The groups are shells around one centre, one inside the other: the same stretched ball of 7 dimensions in 7 sizes.
In the rows, zero is written as 128.
Known rows, each followed by its group:
[108 122 106 144 155 176 120 119 173 128 114 135 158 100 154 124 170 135
 181 160  67 114  63 168 133] | J
[ 98 143 100 179 139 176 107 125 153 119 133 145 146  90 162 133 157 126
 154 110  62 133  82 146 132] | Y
[ 92 162  99 190 123 190  69  90 160 131 148 157 153  85 161 118 156 141
 137 116  51 139  66 149 128] | E
[101 130  99 177 141 161 128 147 153 110 132 124 144 104 144 141 163 121
 167 101  80 136  98 136 129] | Y
[105 153  84 163 118 178 112 130 156 110 141 155 154  63 157 154 159 161
 156 112  82 147 113 160 117] | J
[ 97 138  87 143 125 157 131 140 177 109 118 122 158  90 135 161 184 160
 171 143 110 137 106 175 115] | W
[124 113 109 193 139 169 128 104 182 116 126 120 148 120 125 140 161 121
 185 143  93 136  91 154 131] | Z
[ 89 152  88 175 120 166 113 121 169 112 121 138 146  86 152 163 175 138
 142 126  98 140 100 172 124] | R
[116 125 102 164 144 166 144 140 159  99 111 138 149  84 157 166 158 142
 180 133  92 137 109 162 128] | Z
[ 92 121 113 157 161 158 125 138 167 120 107 111 152 122 147 128 178 120
 177 143  75 117  61 151 135] | Z
[ 93 134  98 150 150 165 122 152 152 119 126 130 150  96 157 129 170 128
 166 114  65 123  80 144 130] | R
[ 95 168 103 209 110 184  76  81 163 110 137 156 152  78 159 154 151 161
 137 122  80 160  90 159 122] | J
[114 131  99 172 134 186  95  94 179 138 146 139 157 104 136 108 162 134
 171 141  62 127  67 154 128] | S
[109 139  84 159 115 163 114 147 163 113 166 121 162  92 114 130 167 164
 180  96  89 152 118 131 107] | E
[101 140 107 178 135 180  94  87 180 128 122 138 156 103 147 130 167 140
 161 156  74 130  63 169 130] | Z
[107 141  74 156 110 181  92 109 186 146 169 134 159 100 114 105 178 140
 161 122  75 130  86 155 116] | Y
[ 91 146  92 170 135 171 122 125 162 114 109 148 141  81 170 162 170 123
 142 130  85 128  91 176 133] | Z
[ 91 157 101 216 117 166 101 113 155 102 135 136 141  93 149 161 157 134
 139  96  91 159 106 143 125] | E
[107 113 104 145 157 149 156 171 156 100 113 110 152 106 141 150 171 135
 195 124  92 129 103 145 126] | W
[ 88 139 116 181 147 153 126 145 148  92 107 120 148 101 158 162 163 142
 166 117  89 145  93 143 128] | S
[ 94 132 108 163 152 174  98 119 165 135 132 127 155 115 148 103 169 122
 167 131  51 118  50 142 134] | Y
[ 98 127 109 179 147 160 118 138 157 115 132 115 149 118 138 125 165 120
 173 110  72 133  79 130 130] | R
[ 91 136 106 205 132 165  96 102 175 128 136 114 144 132 127 121 172 107
 153 118  79 135  68 141 133] | W
[ 95 158  88 177 105 178  68 104 172 135 178 130 165 100 115 103 169 163
 157 104  69 151  82 133 110] | W
[111 139 106 224 119 177  98  76 180 118 135 135 143 111 133 146 156 121
 152 129  91 149  90 156 131] | E
[102 131 101 180 143 163 131 142 153 107 123 130 141  99 153 150 161 118
 164 108  82 135  99 145 132] | Y
[ 96 134 118 202 142 170  94  95 171 123 126 120 149 126 140 124 164 121
 161 133  72 135  59 143 135] | S
[ 90 132 104 166 142 145 147 152 164  92  94 113 145 102 149 181 179 136
 167 134 115 138 106 166 126] | J
[ 97 125  89 120 152 160 147 161 166 117 104 129 153  88 158 150 183 136
 175 146  87 112  90 176 127] | Z
[104 141 115 172 135 172  96 104 169 111 128 130 166  98 142 134 160 171
 178 146  78 146  76 152 120] | E
[101 132 101 180 130 174  85  97 184 143 154 116 158 130 114  95 175 125
 168 130  67 129  58 139 126] | S
[105 129 106 186 129 163 103 115 176 121 149 107 157 127 110 117 169 138
 179 120  85 144  82 131 121] | S
[112 145  99 193 114 178  89  98 171 118 159 135 160  97 125 128 155 159
 168 117  80 156  96 140 116] | S
[101 127 105 170 151 172 128 112 174 119  95 140 143 100 167 153 170 113
 159 158  82 116  73 181 140] | J
[ 88 143  90 142 133 153 135 158 161 102 112 125 154  84 150 167 181 156
 164 129 103 136 107 168 118] | R
[ 99 132  93 134 143 169 118 139 169 127 128 129 161  95 144 124 178 146
 176 140  73 120  77 160 123] | R
[110 117  84 161 131 172 107 117 190 154 162 111 153 133 102  87 184 103
 175 125  71 115  68 142 127] | W
[ 78 163  92 192 107 157  90 127 162 111 151 118 152 103 126 142 175 151
 143  93  94 158 100 136 113] | E
[101 119 117 168 159 158 137 130 168 106  95 118 149 112 154 154 169 128
 180 152  89 125  77 163 135] | Y
[ 94 117 106 149 161 145 158 171 156 100  95 110 145 109 153 162 178 121
 179 130  97 122  95 156 132] | W
[104 133  84 174 117 171  96 112 184 143 167 116 154 122 104 101 179 123
 165 114  78 132  81 140 120] | S
[ 98 142  65 132 116 160 133 169 163 118 150 129 153  79 130 145 184 147
 164 100  97 134 123 156 111] | E
[113 134  99 200 116 177  86  85 186 134 163 121 156 123 107 108 165 133
 168 123  79 145  79 138 122] | S
[ 90 151  88 144 125 161 108 160 150 112 152 125 163  85 136 130 172 169
 169  97  77 145 102 134 110] | J
[105 127 107 168 136 157 122 131 172 107 129 110 160 113 123 141 171 154
 186 133  96 143  94 146 119] | Y
[103 117  82 151 136 158 135 143 183 134 135 109 147 123 117 123 189 104
 172 126  92 115  88 156 127] | W
[ 98 142 101 171 138 186  82 100 167 141 146 142 156 103 149  99 164 130
 157 128  47 124  53 146 131] | Z
[ 92 150  93 189 118 181  82  80 186 140 137 138 149 107 138 125 176 124
 139 140  78 131  66 169 129] | J
[115 122 119 193 152 167 131 126 153  99 115 131 146 102 156 152 147 129
 180 124  79 141  93 142 135] | W
[100 125  85 140 138 148 149 182 156 106 135 110 152  99 128 146 179 137
 183 101  97 134 117 140 117] | E
[ 91 140  95 171 134 177  99  97 183 139 120 135 148 108 148 127 180 115
 146 150  75 117  59 175 134] | J
[117 121 115 188 145 170 125 110 169 108 117 129 150 107 145 148 155 133
 180 142  86 138  88 154 132] | R
[ 89 136  95 177 124 157  99 123 178 129 150 101 155 130 108 114 184 129
 165 115  88 137  78 136 120] | J
[ 74 149  81 119 139 159 125 160 163 122 109 133 154  82 163 148 194 143
 150 136  84 115  82 178 123] | E
[122 116  87 168 126 168 124 126 182 131 158 114 153 119 104 115 172 122
 186 118  88 132  99 140 121] | Z
[ 96 132  90 132 146 169 118 145 165 131 130 131 157  96 149 118 179 134
 170 132  66 114  72 157 127] | R
[ 88 139  91 176 135 160 123 141 160 118 126 126 140 104 148 145 176 110
 148 107  85 129  91 151 131] | Z
[ 87 145  88 127 136 160 120 161 157 114 128 128 162  83 149 139 181 163
 169 123  81 130  92 156 116] | Y
[107 127 107 173 147 161 138 144 153  99 115 130 147  94 155 159 158 134
 176 120  87 139 103 149 129] | R
[102 120 118 177 162 173 107 116 162 131 125 124 150 124 150 105 162 108
 174 132  50 117  48 137 141] | W
[110 112  89 149 144 167 128 134 182 141 139 115 150 123 121 108 182 105
 180 132  75 110  74 151 130] | S
[ 83 159 107 174 139 171 103 128 145 102 113 149 151  75 180 158 159 154
 146 120  71 142  84 157 128] | Y
[ 96 129 118 190 151 167 111 108 168 117 110 124 146 118 152 136 165 116
 163 140  75 128  63 153 138] | R

New rows. What belongs after each?
[ 76 170  80 137 118 164 104 155 149 109 135 144 160  61 161 153 177 178
 145 107  83 144 104 160 110] | J
[ 89 141  93 142 151 174 116 146 150 128 122 146 148  84 174 127 170 123
 154 120  54 113  71 157 134] | E
[110 115  86 142 143 170 123 141 175 143 150 119 154 117 122  98 179 112
 181 122  66 111  75 143 128] | Y
[113 141 107 207 123 176  99 101 163 110 148 136 152  99 135 138 148 145
 166 111  79 156  97 136 123] | Y
[ 98 159  95 196 113 188  78  77 176 129 140 153 151  87 149 136 162 144
 138 133  75 143  78 168 125] | W
[ 74 172  93 189 108 173  65 100 167 127 150 134 156  97 140 126 174 153
 131 110  75 149  74 148 118] | J
[ 86 145  83 137 137 167 113 156 154 128 139 134 153  88 152 123 178 135
 156 108  65 122  83 149 123] | Y
[ 92 152  75 138 121 169 114 147 162 121 139 142 156  73 148 142 178 154
 154 116  83 133 102 164 116] | R
[ 80 173  82 193  94 174  68  98 173 128 162 136 153  93 128 131 176 152
 128 103  85 154  90 151 113] | E
[115 104  91 154 147 168 125 134 181 147 152 108 151 135 110  90 179  97
 188 123  67 109  70 136 131] | J
[ 72 166 109 196 126 167  81 103 160 112 120 134 150  98 160 148 169 146
 133 123  79 147  70 155 127] | J
[ 96 148 114 208 137 185  81  83 162 125 129 148 146 102 164 126 152 122
 144 127  55 136  59 149 138] | J
[105 139 111 193 129 158 126 122 163  88 114 125 151  94 144 177 159 158
 171 130 109 158 112 156 121] | Z
[ 98 149 101 179 116 162 107 115 172 101 128 126 159  92 133 162 169 172
 165 133 106 157 106 160 113] | Z
[ 96 153  90 163 120 163 115 146 152 100 140 135 157  76 145 157 165 169
 163 104  92 154 117 147 112] | S
[107 126  88 151 126 157 124 146 175 120 152 106 161 112 106 124 179 147
 187 116  95 138 103 139 113] | Z
[110 103 105 158 159 149 162 158 168 107 104 106 144 120 137 152 175 109
 191 135  99 121  97 154 134] | J
[115 127 100 187 123 166 103 121 171 122 169 110 159 122 102 109 162 142
 186 103  80 150  95 119 116] | J
[106 144 107 195 119 164 108 111 168  98 133 125 156  97 131 159 159 164
 170 124 102 162 108 149 116] | Y
[ 97 156 105 230 111 178  77  74 173 120 145 137 144 108 136 139 157 128
 137 114  83 156  84 147 128] | E
[101 118 102 160 148 151 136 160 160 112 133 104 151 120 127 129 173 124
 185 109  84 131  93 131 125] | Z
[ 95 158  95 191 106 165  87 122 159 108 165 124 160  95 121 135 162 169
 160  92  88 166 107 127 109] | J
[ 85 138  92 139 140 160 114 149 164 127 131 119 157 104 140 122 185 138
 165 123  75 122  75 150 123] | R
[ 99 149  82 157 123 167 126 153 151 105 137 144 150  69 154 158 165 152
 158 101  88 144 120 154 118] | W
[ 83 139  90 144 136 159 118 136 176 125 116 120 153 105 141 139 191 135
 159 142  91 121  77 170 124] | Z
[ 86 127  93 142 152 151 137 173 154 118 121 113 147 109 146 133 183 116
 168 110  78 118  85 143 129] | W
[107 140 113 177 142 178  99 113 156 113 134 140 159  92 155 129 150 155
 173 127  62 142  77 141 126] | Z
[106 141 105 175 124 170 102 107 174 111 135 128 163  97 132 142 164 168
 175 139  90 150  91 155 117] | Y
[106 117 111 168 145 159 124 116 185 119 115 106 156 127 123 135 178 133
 186 156  96 128  75 160 128] | E
[100 128 103 153 143 156 128 152 161 108 129 113 159 106 133 137 172 149
 185 122  86 137  93 141 120] | R
[118 118 109 180 135 173 101  94 189 133 146 112 161 130 109 106 168 135
 189 147  78 133  68 144 125] | W
[ 95 116 120 149 171 150 144 160 154 102  94 110 153 113 157 146 171 132
 189 139  81 122  76 148 134] | E
[ 86 152  93 150 138 178  91 132 153 132 142 144 156  86 161 112 168 141
 151 113  49 124  65 146 126] | J
[ 91 138  76 125 126 165 104 148 175 142 159 116 164 105 117 100 191 146
 171 118  73 121  78 146 113] | J
[111 127  88 143 140 186 101 114 178 150 149 139 159 103 136  93 172 127
 173 139  52 111  60 155 128] | J
[103 137  81 171 117 175 101 109 185 141 155 127 151 110 118 115 180 121
 157 122  82 129  84 156 123] | R
[101 138  98 161 127 160 118 131 171 107 129 120 160  97 131 149 173 163
 176 133  99 145 101 156 115] | R
[111 117 118 202 144 170 100  89 184 132 136 109 151 143 117 107 165 110
 178 140  73 130  57 138 135] | W
[102 115 101 157 153 158 140 138 175 122 109 114 146 119 139 138 181 108
 176 143  89 115  78 163 135] | S
[ 95 141  92 147 133 168 103 143 160 126 150 126 161  97 136 114 172 150
 170 111  66 133  82 138 118] | R
[ 79 167 100 203 115 178  63  92 163 129 151 138 151 102 145 118 165 139
 131 106  63 147  65 140 125] | J
[105 140  83 145 123 173 115 126 176 124 136 139 159  83 139 139 175 155
 167 138  88 132  97 170 117] | R
[ 83 165  82 160 119 170 102 145 147 113 143 147 151  69 160 146 168 154
 140  94  75 144 102 150 117] | W
[ 92 142  91 154 133 153 144 161 155  93 109 130 147  79 156 180 174 149
 162 119 107 141 120 166 121] | S
[ 96 151 102 201 126 167 117 122 152  95 120 144 141  82 163 174 154 138
 146 108  93 153 110 155 127] | W
[ 96 140 112 191 142 166 105 134 144 108 139 127 150 104 150 129 153 134
 165  96  64 145  84 122 128] | J
[ 78 162 100 181 133 170 106 124 150 106 108 151 142  76 182 166 165 136
 131 119  79 138  87 167 132] | W
[ 97 117 105 158 152 154 138 133 179 118 100 109 148 122 139 146 184 116
 175 153  96 117  76 168 133] | J
[ 99 144 110 204 118 168  88  84 184 117 135 117 157 119 120 138 169 150
 162 140  96 153  79 153 121] | E
[ 91 144  94 134 139 155 133 169 149  97 116 130 159  74 158 162 172 170
 173 121  91 139 108 157 116] | Z
[103 125  85 137 142 177 109 131 175 150 149 128 156 110 132  92 180 117
 172 128  55 108  62 150 128] | Z
[107 127  90 164 127 181  90  89 199 156 151 121 158 127 112  92 183 119
 168 150  70 116  54 160 127] | E
[114 131  73 143 117 180 103 116 189 149 167 131 161 102 111 100 181 136
 173 129  75 123  85 157 117] | W
[ 93 145  94 178 120 175  80  98 181 141 154 123 157 117 121 105 177 133
 155 126  71 133  65 147 122] | R
[115 120  95 181 138 182 106  99 182 145 145 131 146 121 129 103 167  98
 166 132  63 117  65 150 136] | Z
[ 88 157 110 186 129 162 105 130 147  92 122 135 154  83 160 164 157 167
 156 112  87 159 100 145 120] | S
[ 96 120 110 144 168 161 139 150 157 115  97 125 150 104 167 140 172 122
 177 144  71 112  69 160 138] | Z
